The rows of a group lie close to one hidden flat surface of 15 dimensions, which may be shifted away from zero. Surfaces can cross.
Known rows, each followed by its group:
-12 -23 29 25 -19 -7 10 35 -11 4 9 -8 -12 16 1 13 -14 -10 -13 -1 6
Bokon
-6 -22 -24 -4 -1 20 -14 9 20 -3 32 16 -12 -8 -3 -4 1 27 0 11 1
Bokon
32 -4 32 -6 1 7 1 41 -5 -10 -10 -4 15 19 36 4 38 9 -6 13 -10
bos
-7 -22 -5 -15 -26 -18 -14 4 0 0 9 3 -15 -6 35 2 -11 -22 38 10 -12
Gul
5 17 17 -27 -4 31 4 -9 -3 -11 -10 7 -1 1 9 30 14 5 18 -1 0
fubib
7 -11 18 -7 0 32 2 7 24 -20 -5 -6 3 17 16 2 18 11 18 18 -17
bos
27 14 -3 -7 -3 15 56 -22 -11 -3 7 9 -14 -5 -19 20 6 0 -13 -13 -9
Gul
31 20 33 -32 -12 10 0 -1 9 -20 -5 20 -2 11 11 10 -4 18 31 4 -8
Gul
-2 7 -3 -3 -12 22 -25 -3 -15 -10 8 -15 22 20 -5 10 -4 -14 2 34 -10
fubib
2 -2 -3 11 -10 -15 6 -3 3 -20 15 11 13 -5 3 7 -4 -24 -9 -1 -18
Gul
22 -5 2 -16 -14 16 23 0 -5 18 11 -26 22 -7 -16 21 16 -8 -2 21 9
Gul
8 -11 1 -12 18 1 12 -16 24 7 19 5 -6 -22 5 20 22 -21 12 -10 2
Gul
4 15 2 -5 -2 -12 -17 -1 -13 -40 0 7 3 10 -8 -7 -5 0 -4 14 -7
fubib
-8 2 -1 -4 -16 -8 2 12 -6 -13 -17 -2 5 4 -21 -10 -14 -43 -29 7 16
Bokon
7 8 -14 12 5 6 -25 -27 -13 -23 8 10 18 -9 -18 -16 -46 -12 -44 -3 1
nat
-1 5 0 19 20 -31 -13 -23 4 -4 -2 11 -3 -16 1 -7 4 23 -26 -10 17
bos
-1 2 -7 1 -12 -25 7 7 -4 10 5 -9 -13 -7 -11 -8 -7 -28 12 -14 -18
nat
-2 16 18 -10 -3 18 14 -4 -17 -11 -17 -7 -16 25 -10 10 -1 22 26 -2 -9
nat
2 2 -18 -6 -12 34 2 -10 13 -23 5 22 5 16 -17 -20 -12 -40 -11 7 4
goz
-19 -10 1 -9 24 -14 30 -1 35 -18 -4 -1 -16 -12 -8 -8 23 -24 20 -5 11
fubib
-13 4 6 -7 -6 24 -20 15 2 21 18 -5 9 -3 5 1 -18 0 31 2 8
bos
-31 1 -27 4 1 -3 7 14 3 0 9 41 7 1 26 8 -5 -19 7 9 15
nat
-12 10 -18 19 17 -15 14 -10 -5 -23 7 1 -5 2 -1 -29 -7 -12 14 14 -2
Gul
-1 5 -15 3 5 -13 -12 -4 0 15 5 6 -1 12 -7 -5 5 -2 10 13 1
nat
-27 17 -14 15 -8 -11 1 -8 -18 -7 10 -2 4 5 2 8 -11 -16 22 11 -6
Gul
19 2 -10 -26 -22 -4 -34 4 -12 -8 0 23 -30 16 -9 0 9 3 -5 1 -5
nat
-11 10 -7 12 -14 0 9 14 -16 11 2 8 -21 9 -8 2 -13 -2 -4 -12 -10
goz
-20 6 -12 8 -12 23 -5 -8 4 -3 12 17 -7 14 -7 -3 -23 5 19 7 5
goz
-2 -14 -26 -16 4 -1 -28 -35 -11 18 -34 7 -9 -5 -13 -30 -9 -35 -32 -20 40
goz
-3 -14 -7 10 -18 15 -12 0 -23 14 10 -2 15 11 28 12 -5 7 14 -16 -28
bos
4 4 -11 -20 5 -4 0 -20 19 0 -14 -10 5 -20 -14 -27 -25 11 11 0 2
Bokon
-12 -6 6 -3 3 3 2 7 10 -2 -6 0 -7 5 8 6 19 -26 16 -26 -17
bos
-16 -28 -9 -19 33 -22 -24 -6 42 13 -8 0 -30 -38 -5 -3 21 -37 -20 -13 22
fubib
21 3 -7 -8 -28 -13 7 14 -28 27 23 -16 20 1 -26 9 14 -17 -7 -4 3
fubib
3 -7 -9 3 -2 -5 -2 -5 -14 22 4 -9 6 3 2 -4 -9 0 6 0 -7
nat
16 15 18 -1 -20 -25 16 24 -17 -18 -7 6 0 6 30 -5 -1 -1 20 -5 -29
Gul
-12 -2 7 -12 -13 17 -8 16 -18 -12 -13 -7 17 -2 18 23 32 -19 -7 -4 6
goz
-5 0 8 -3 17 34 23 -1 1 -3 -6 -23 -8 -10 17 7 -7 6 18 13 -10
fubib
-11 0 -10 -28 8 36 16 -3 5 17 -11 13 -19 -11 1 18 20 20 11 -23 22
bos
5 -2 -13 1 -18 -5 32 2 -7 6 3 3 10 11 1 8 13 -21 13 4 -13
Gul
19 -10 0 -7 18 28 14 -36 5 14 -8 -24 -13 -4 -16 7 3 21 -16 9 -1
fubib
-49 4 4 5 -10 11 -6 21 -8 4 13 14 -17 -16 4 34 -18 -3 -5 -27 15
goz
-3 -25 -10 -1 20 4 -11 -11 20 -7 16 -2 21 1 19 10 35 -19 4 21 2
Gul
-22 -5 6 16 6 -8 -7 -5 -1 -17 5 1 5 -5 15 27 4 -3 0 -6 -14
fubib
-41 -13 -13 -1 -12 6 12 -2 -11 0 -1 21 -8 -11 31 18 6 1 14 -20 17
bos
1 6 7 -16 -28 6 -12 12 -10 -2 -8 -22 -8 5 -7 8 -1 -34 9 15 -17
fubib
-36 4 -9 5 21 0 -15 -13 2 -7 -16 24 -7 19 6 18 5 12 7 -1 14
nat
-6 -28 5 -4 23 -18 4 -9 28 10 -16 -6 -7 -13 -2 -8 9 12 -6 -10 14
Bokon
7 9 4 4 -4 -8 9 -2 14 -7 1 12 2 1 3 -2 10 -5 4 -5 -8
bos
8 4 -14 -9 1 5 22 8 -9 -11 -2 43 -18 21 27 -6 3 -8 24 -5 -9
Gul
-23 -7 28 13 14 33 -17 28 17 -8 20 14 -4 9 11 10 -33 0 6 -23 -2
bos
-12 -8 -6 -8 14 22 19 -20 23 -18 -18 26 -17 10 9 8 25 13 12 -14 3
bos
-4 16 25 13 31 3 0 1 5 17 12 12 -3 -6 -8 12 -4 4 0 -63 -2
bos
-7 13 -36 0 -24 -29 -12 -5 -29 -4 -8 1 -15 -11 -11 -14 9 -22 -18 -3 2
goz
-32 23 33 -1 -8 -1 -24 9 -5 12 9 -12 -12 -4 -24 30 -19 8 24 -6 25
fubib
31 -7 -14 -9 -12 -5 14 -11 -17 4 0 6 -6 1 14 -6 2 18 -2 0 -14
nat
5 -1 4 8 -9 12 -16 -18 30 18 27 -6 15 -8 6 16 -11 16 32 -11 -35
bos
-37 -12 -8 5 -4 25 -36 -12 -18 6 1 1 21 13 1 48 13 10 -18 -1 12
goz
-16 19 -17 -8 -28 -4 12 -15 -10 -6 -12 2 19 -7 -4 -5 -37 -14 14 -11 -11
Bokon
-12 27 7 0 15 -14 11 13 9 -29 -32 6 -8 2 -8 1 7 7 -3 -16 -32
Bokon
0 -24 -13 -8 11 -15 -35 -8 21 27 5 -7 0 -13 0 -10 24 -11 3 -7 17
goz
-13 8 -13 -4 -2 17 -7 44 8 6 21 -3 -13 9 -27 -14 -2 6 20 22 -8
Bokon
10 -2 -9 -19 -17 17 16 30 -7 14 16 1 12 -3 12 -5 3 -20 19 20 4
nat
0 2 20 -9 -4 -16 2 18 6 -21 -5 -4 -25 -7 -21 6 8 -21 -17 -7 4
fubib
-4 22 -6 -6 -1 -8 -37 -14 -6 -2 -11 20 1 14 5 0 5 8 13 -6 -3
bos
7 -3 0 1 9 -5 -21 -5 -5 30 -3 -25 -25 -8 -42 -26 -25 -3 -25 -3 18
goz
-18 -42 -6 17 -5 11 29 -24 9 -1 10 -6 -17 0 -4 -1 -14 28 -5 7 20
Bokon
10 4 3 8 1 -4 13 6 -25 8 -7 -13 -1 -9 -1 3 24 4 -29 -15 1
goz
-3 2 4 -16 -9 19 3 20 -3 -26 2 -7 -10 -1 -13 -2 -9 -21 -8 23 9
fubib
-3 -2 7 -19 -12 6 0 -3 -21 4 -1 -13 -2 -18 17 3 -18 5 21 -12 7
nat
-16 2 17 21 1 -15 8 10 -2 -15 -9 -5 -3 9 -8 9 2 -2 -13 -5 -5
Bokon
0 3 0 15 8 16 -18 26 1 24 25 5 5 6 -2 -6 -11 -3 -6 3 9
goz
-6 -3 -14 -1 20 -9 11 -9 10 19 1 5 -16 8 -29 -8 2 -5 3 -3 19
fubib
3 2 -7 4 2 -22 -10 13 3 15 5 2 16 6 10 -11 3 -32 15 6 -16
nat
-16 -21 29 -13 -6 3 -2 27 33 3 -8 2 16 4 11 27 5 8 9 17 19
Gul
2 1 -6 -16 -30 19 -17 18 -30 -11 9 12 -5 15 2 26 14 8 -6 13 3
nat
12 -9 -6 23 17 8 13 4 0 -17 15 10 23 13 11 8 13 17 -37 31 -6
nat
15 3 -5 -14 -2 -3 2 -15 -7 8 -8 2 -25 6 -13 -16 7 43 15 1 15
Bokon
-6 -23 -29 34 -26 -4 24 -39 -19 13 21 -2 15 13 -5 16 5 16 -5 -8 -15
Bokon
-27 14 -26 6 -24 3 7 -12 -28 -4 26 -9 9 -29 -22 7 -12 14 -10 2 24
Bokon
28 5 11 -7 -11 3 12 -4 -10 1 7 -9 8 14 -4 8 6 5 17 -2 -20
fubib
-33 -14 -36 18 13 2 -6 -9 8 37 5 -2 -16 12 -21 -11 12 13 10 18 25
goz
2 -39 -10 10 -1 -14 -10 -6 -6 16 11 -15 -6 0 15 5 -5 12 -9 6 -8
fubib
-5 1 -5 -3 -8 18 -29 -10 -16 6 0 7 18 14 16 13 12 14 2 4 9
goz
1 -5 -5 5 -11 3 23 -18 13 -9 1 4 2 16 -10 25 13 -23 2 10 -27
Gul
-11 -21 -24 24 -13 -3 -4 -4 -4 4 12 5 4 25 -11 9 15 0 -13 9 -5
Bokon
21 -9 -3 -12 -13 -34 -1 17 -6 4 9 -6 4 -28 2 -14 1 -27 -17 -3 0
Gul
-1 -14 3 20 12 -3 -13 -3 11 3 7 6 -6 -5 -1 -2 -7 1 -30 -18 -2
goz
-9 -10 3 8 -17 -4 19 -8 -1 -2 -8 4 -4 2 6 3 -27 7 3 -11 -3
Bokon
-7 -15 4 2 19 -3 -19 -13 15 20 -6 -15 -6 1 -1 2 25 19 14 -1 10
goz
-3 -10 8 -1 -9 -36 -6 16 7 -2 6 -26 -4 -25 24 -25 -21 -23 31 7 -14
nat
-3 -7 -15 3 15 1 9 -15 2 -10 -1 -4 -6 8 -6 -17 3 8 11 26 10
Gul
-17 7 8 -2 8 -21 7 6 4 -12 -3 7 -13 1 -12 1 4 1 10 -7 12
fubib
-10 -22 -5 1 -20 -21 -13 -6 21 -24 -2 -9 45 -6 16 -1 15 -15 8 22 -2
Gul
22 16 11 -25 -10 -18 6 23 -9 -19 -13 -4 -15 -11 -4 -23 -4 -29 -3 -1 -7
nat
-13 0 -8 -1 -16 -11 -1 8 -14 8 22 -19 -14 -28 -14 -5 -26 -16 -2 -1 9
nat
-11 -35 -24 -11 -23 23 0 -18 -6 20 -1 -16 -26 19 -12 -5 -11 33 27 27 0
goz
-37 6 -19 10 0 13 -27 16 24 18 8 21 -6 11 -13 14 -7 -11 8 13 4
bos
-13 -1 16 3 21 22 3 -9 34 5 5 -5 -15 -6 -3 6 -8 33 22 0 4
bos
-3 6 7 -23 -14 -8 -31 -25 19 -32 13 16 -40 -19 -31 13 7 -1 -9 -30 2
nat
-20 -7 -15 16 5 9 7 3 1 13 -13 -8 -2 23 -8 -9 -27 29 11 16 -21
Bokon
6 -3 -26 -13 -26 -11 16 -11 -19 -1 4 -5 -4 -26 2 -9 -15 17 -5 -9 -9
Bokon
12 -22 -11 -8 1 0 1 -10 5 19 -3 -7 -8 -2 4 -16 12 5 8 -6 1
bos
8 -19 -5 14 21 13 12 -9 -16 -2 -8 23 5 30 13 -4 11 5 -20 -25 4
bos
-16 -20 -7 4 11 -7 -22 8 17 28 20 21 13 5 33 14 7 -15 38 -3 2
Gul
5 0 -12 -9 -19 0 20 -18 0 -6 11 18 -18 -24 6 -5 -3 1 6 -23 2
goz
23 5 -19 -11 -3 -8 10 -1 -7 -13 -21 16 -16 20 -13 -7 31 16 -20 -5 -22
Bokon
7 25 21 -24 -5 11 -17 -1 3 8 -3 1 -13 -16 -16 26 6 -17 -6 -14 10
fubib

New rows, each followed by its group:
-2 6 -2 -14 14 2 0 7 -8 6 11 -13 -14 1 0 12 31 -41 22 20 1
Gul
-6 -10 -15 -2 -2 13 21 9 11 0 11 11 -23 2 -15 -2 18 17 9 2 5
Bokon
20 -20 -23 -8 12 19 -19 -12 7 16 33 -3 48 -20 19 -11 -4 6 -4 30 25
nat
-20 -9 -7 5 -10 0 12 -28 9 -25 -13 17 -16 6 2 -2 -20 20 7 -2 1
Bokon
-14 3 -14 10 -13 6 -3 -20 8 16 21 3 2 -11 -5 -8 -16 -6 27 -13 4
goz
0 -4 1 -8 -1 20 -34 8 -33 24 8 -17 12 -6 2 -9 -45 3 -10 3 17
nat
-1 -15 -9 -15 3 -15 -1 8 3 6 0 0 -21 -16 7 -19 2 14 8 20 20
nat
1 15 -22 -15 25 -14 3 -8 14 14 -45 -7 5 12 -14 -23 -2 14 18 -1 -28
Bokon
-14 -9 7 27 0 24 8 2 -16 6 -5 -17 18 -3 28 -21 -27 -12 -9 -4 22
goz
4 20 -35 -23 14 -6 10 -1 8 9 -32 18 7 -11 -12 -15 -12 4 -11 -18 -20
Bokon
4 -5 -13 13 -12 -2 -11 -23 13 8 17 16 10 0 12 -3 -11 4 17 -4 -6
bos
-13 -25 -11 -4 -6 10 -23 14 -8 -1 -7 -13 -6 3 12 -4 7 -5 -7 10 -2
bos
24 -13 10 11 0 17 21 -4 27 4 15 13 -21 27 -24 -13 -11 18 11 -4 -18
Bokon
-13 -34 -9 12 1 12 4 15 10 30 7 -25 -2 32 -13 -13 2 10 22 33 -2
Bokon
-15 -8 28 26 21 -29 3 21 41 -8 -8 25 1 4 -4 -12 -33 36 -15 -8 12
Gul
7 18 -22 -23 -3 -11 37 -29 -11 -27 -10 34 1 -5 -6 8 34 -3 5 -22 9
fubib
-14 9 9 15 26 -11 8 5 26 -30 -15 -6 10 9 -8 -8 9 -39 -1 4 -13
nat
3 15 -17 -23 -17 -5 9 -6 -12 14 -8 23 6 12 0 12 14 -9 23 -1 8
Gul
31 -20 -30 -11 -11 2 -5 -11 -2 -8 3 2 -2 11 -14 -18 27 13 -16 17 -14
Bokon
7 -5 -7 -18 -21 11 6 26 -12 8 0 -3 -14 11 -3 -12 0 7 13 14 1
Bokon
-3 -15 -13 -22 -27 -12 -15 -1 19 6 10 -15 -6 -41 13 2 12 -20 18 -8 -12
bos
-13 11 -13 13 -11 -5 -9 -13 -32 3 -9 -7 8 -1 12 -5 5 9 -7 -2 10
goz
-7 16 7 4 9 -2 13 20 4 -16 1 -2 -17 9 -23 -5 4 3 0 24 6
nat
6 -16 11 5 -6 5 11 7 4 18 9 -4 -2 14 5 22 -11 8 7 9 -13
Gul
-11 4 -19 10 6 -16 8 -31 -34 16 -7 4 -22 6 10 10 -2 32 10 5 4
Gul
-12 -27 33 13 -4 -3 17 31 3 32 -25 -20 0 21 14 0 -34 -8 12 -2 3
Bokon
24 19 5 -10 5 22 -30 -6 12 -12 24 15 16 -5 6 6 -23 -29 -6 -5 -27
fubib
-3 -10 -13 7 -1 4 -17 -4 -3 -3 11 2 -5 6 4 -16 -32 12 1 25 3
nat
-14 21 -5 -22 -22 42 22 5 -21 5 3 -5 -5 4 -9 -9 -18 0 41 -6 17
bos
-18 -1 -23 6 28 -25 25 16 -10 -24 4 18 6 -6 4 -12 16 -14 -12 -1 9
fubib
3 -21 12 8 12 33 -11 -5 10 -16 11 4 26 22 23 -2 6 6 14 5 3
bos
2 -2 -4 -7 -20 -14 -7 -2 -4 12 9 7 -2 -1 4 4 -20 0 17 4 -1
Gul
13 -10 6 9 -4 -6 -11 -4 -3 -3 10 -21 -4 1 -28 -19 -10 11 -24 16 14
Bokon
10 -8 4 -1 -7 6 9 -4 4 -29 0 -1 -16 3 -6 -3 -5 -5 -9 0 -17
nat
-7 -14 -26 -12 -12 18 15 -2 10 -6 0 11 0 5 -5 -9 -11 7 12 11 -3
Bokon
26 2 7 1 -5 -3 -13 2 -30 15 -6 8 -25 4 2 -7 -23 34 -26 -19 -3
goz
-8 21 3 9 -17 -7 22 -13 -4 -12 9 11 -15 4 -37 5 3 -8 0 -18 12
Bokon
-3 -6 1 -1 -1 -4 10 -8 2 -3 -12 0 -3 -6 0 1 -6 18 -6 -8 4
Bokon
-23 9 -1 1 1 45 18 -19 -14 -8 -11 8 0 4 2 12 -6 22 2 -3 31
goz
0 -6 6 -23 22 9 -15 10 -10 1 -26 -2 -29 2 -2 -18 -4 26 -13 12 36
nat
-4 16 2 10 -17 7 -28 3 -4 -16 27 19 -7 15 -22 2 -19 17 -4 5 3
Bokon
7 -5 -16 1 -20 -16 23 13 12 -14 -8 15 38 18 9 -21 18 -26 17 12 -9
Gul
-11 -6 6 18 0 3 -6 -1 22 5 15 -7 14 1 10 6 -5 10 17 17 -1
bos
-1 -18 -26 -2 -18 1 2 -13 2 9 6 -7 13 -5 4 0 16 -31 10 -12 -16
bos
20 2 2 -12 10 -15 12 7 1 9 -16 5 -14 3 -3 -15 10 -11 0 -12 -4
nat
6 -6 5 25 12 -32 4 -19 27 -27 13 7 25 -22 12 -6 22 -10 -25 1 11
bos
18 2 10 -3 5 32 11 -12 15 4 11 6 -1 0 9 -6 -1 30 20 -4 7
goz
-5 0 12 -1 0 23 -14 -29 6 -18 -17 -10 -14 2 28 17 -14 1 14 8 -37
fubib
1 -11 3 2 -4 -4 -6 -2 -1 -18 -13 6 -6 14 9 -1 -4 20 -7 3 -12
Bokon
-1 -3 -6 -6 18 21 -5 -9 14 7 10 0 3 -17 -8 4 10 7 -13 -9 20
bos
-13 -10 -10 20 -14 -13 -3 1 -6 -10 3 -4 -4 5 -12 -4 -17 4 -17 3 -11
Bokon
-8 5 1 -2 2 -6 -15 -19 -2 -10 1 -27 3 -9 -8 -13 -3 19 21 28 13
nat
11 -13 -22 -21 -10 23 -23 -17 14 -21 18 32 2 -22 36 7 -22 -34 -7 -7 -21
fubib
12 2 1 -12 16 12 23 18 20 38 9 -13 19 -18 -14 -3 5 0 5 -15 3
Bokon
4 3 -31 -16 -4 3 3 -12 -10 17 11 11 34 -7 20 5 22 0 18 17 19
nat
7 5 2 -2 -26 -1 5 -10 -16 -9 -1 -8 14 8 -5 0 0 3 9 5 -3
Bokon
-18 6 0 -11 8 24 23 -4 27 -18 -11 10 -11 17 -8 3 26 22 42 9 3
Bokon
6 5 -9 4 -7 -16 7 -13 -4 15 22 -14 20 -13 10 -2 6 11 33 14 -3
nat
24 14 -4 -5 28 1 -11 4 4 9 8 8 19 6 -13 -4 13 -22 -9 -1 -12
fubib
-7 0 5 -2 -12 12 -44 -7 13 2 15 12 8 7 -6 9 -16 -17 9 -11 -9
goz
20 -20 19 -3 -11 15 6 11 34 -35 9 4 59 2 22 13 23 -5 -8 19 -9
Gul
8 -4 15 1 -8 -7 -5 -22 1 -20 -1 -18 -5 4 -23 12 3 3 -10 6 -11
fubib
-13 10 -2 20 1 -6 26 6 -17 -3 -3 -3 17 7 19 8 -1 2 9 10 -13
nat
4 27 -18 -16 -31 -9 5 -23 1 -44 12 27 -27 -14 -17 -8 0 13 23 -17 -17
Bokon
-11 24 -11 -5 -2 6 -18 -6 -11 -6 0 2 6 8 -22 -7 -7 -8 9 19 16
nat
-17 -7 8 21 -15 15 10 31 18 -12 13 -15 10 31 -13 1 -10 -23 20 19 -30
Bokon
-11 22 7 -2 20 -21 -15 -9 -14 17 -22 1 1 -3 8 -15 -31 -4 17 -24 7
nat
15 0 -17 -10 -30 12 4 -42 -16 -12 20 -21 10 -9 -21 -2 -7 -3 11 0 -15
nat
2 6 -6 -17 1 3 13 -33 13 -11 16 26 -6 -17 14 25 13 -12 22 -16 0
Gul
11 9 -15 -22 3 14 -4 -2 -9 -5 -13 11 5 14 -3 -25 -14 -10 8 20 16
nat
8 -13 13 1 1 0 -9 15 7 0 12 -19 -1 -1 2 -10 -9 -10 10 8 -12
nat
-28 -16 -12 -9 -16 13 6 -13 3 -13 9 -19 -3 -12 8 -5 -8 11 37 34 19
nat
-12 10 11 22 1 -15 -31 -19 9 -24 3 23 -17 16 -13 2 -24 26 -3 -7 -3
Bokon
-1 4 15 3 -17 7 6 -12 -9 -23 3 -11 14 24 -13 19 17 12 11 15 -9
fubib
15 14 17 6 -4 -9 -20 -1 6 -11 32 -26 7 -24 -33 -10 -21 -11 -3 0 -9
nat
15 -1 12 -1 -5 32 19 2 -2 -11 11 17 8 30 13 -19 -20 0 30 -3 5
bos
8 0 -4 -23 -15 26 -9 -7 -39 -6 -10 -28 19 -2 -10 -7 -13 -33 -12 -12 -2
nat
-2 31 10 4 7 17 12 18 -2 -28 11 -19 -19 -11 -37 -19 -22 46 0 16 -3
Bokon
-5 1 23 -1 13 -20 17 -4 16 -32 9 -4 5 -9 -17 7 26 6 7 -9 11
fubib
-16 -4 6 5 -4 -2 -13 -4 -25 1 3 -11 -10 -12 -13 23 -3 -3 -28 -33 0
nat
10 3 1 11 -16 -6 18 -31 7 -11 -5 -16 -10 20 -28 -25 -27 10 24 7 -20
Bokon
-5 2 4 -6 1 -2 21 -41 10 -25 -24 -2 -3 -8 -8 -11 -18 25 7 -4 7
Bokon
7 2 2 13 6 8 -11 -3 7 10 17 -4 23 -9 9 -10 7 -5 2 -5 11
goz
5 6 -29 -11 -20 -3 17 -8 -2 -9 12 24 -10 0 -12 2 13 -9 1 7 1
nat
-6 12 22 -27 -29 14 2 30 7 -11 -1 9 12 1 2 10 -27 4 26 19 20
Gul
2 4 -7 -1 -22 1 20 -6 -20 4 -2 1 6 6 -11 1 -8 0 -4 -2 8
Bokon
-5 -5 18 1 6 4 -6 3 -3 -4 -4 -9 -20 -13 14 19 -12 6 -13 -5 -12
fubib
-6 -20 15 6 22 17 -23 36 12 -16 18 14 4 8 7 7 -11 -3 -23 16 11
fubib
5 -15 -17 -3 -15 6 -14 7 -6 11 37 -20 3 -10 -19 -5 -1 13 -5 40 16
nat
-12 -4 -2 0 -20 12 22 -1 6 -16 5 6 1 -1 -5 1 -22 -2 7 0 -1
Bokon
-4 -8 1 33 -8 -9 31 -9 16 -4 20 -24 -2 2 -34 -9 0 -11 4 -3 -23
Bokon
1 15 7 5 -13 -2 -33 7 -21 5 8 5 -3 14 4 23 7 25 2 -2 -14
goz
-8 7 -10 7 17 -22 11 -10 12 -7 -13 20 -5 5 15 -9 4 2 12 4 -3
nat
-4 24 30 4 -10 -8 10 18 6 -16 15 2 0 0 -22 27 -1 -27 0 -23 -12
fubib
4 -2 -12 -15 -5 -2 -3 -5 4 9 3 20 14 3 3 12 14 -11 4 7 13
Gul
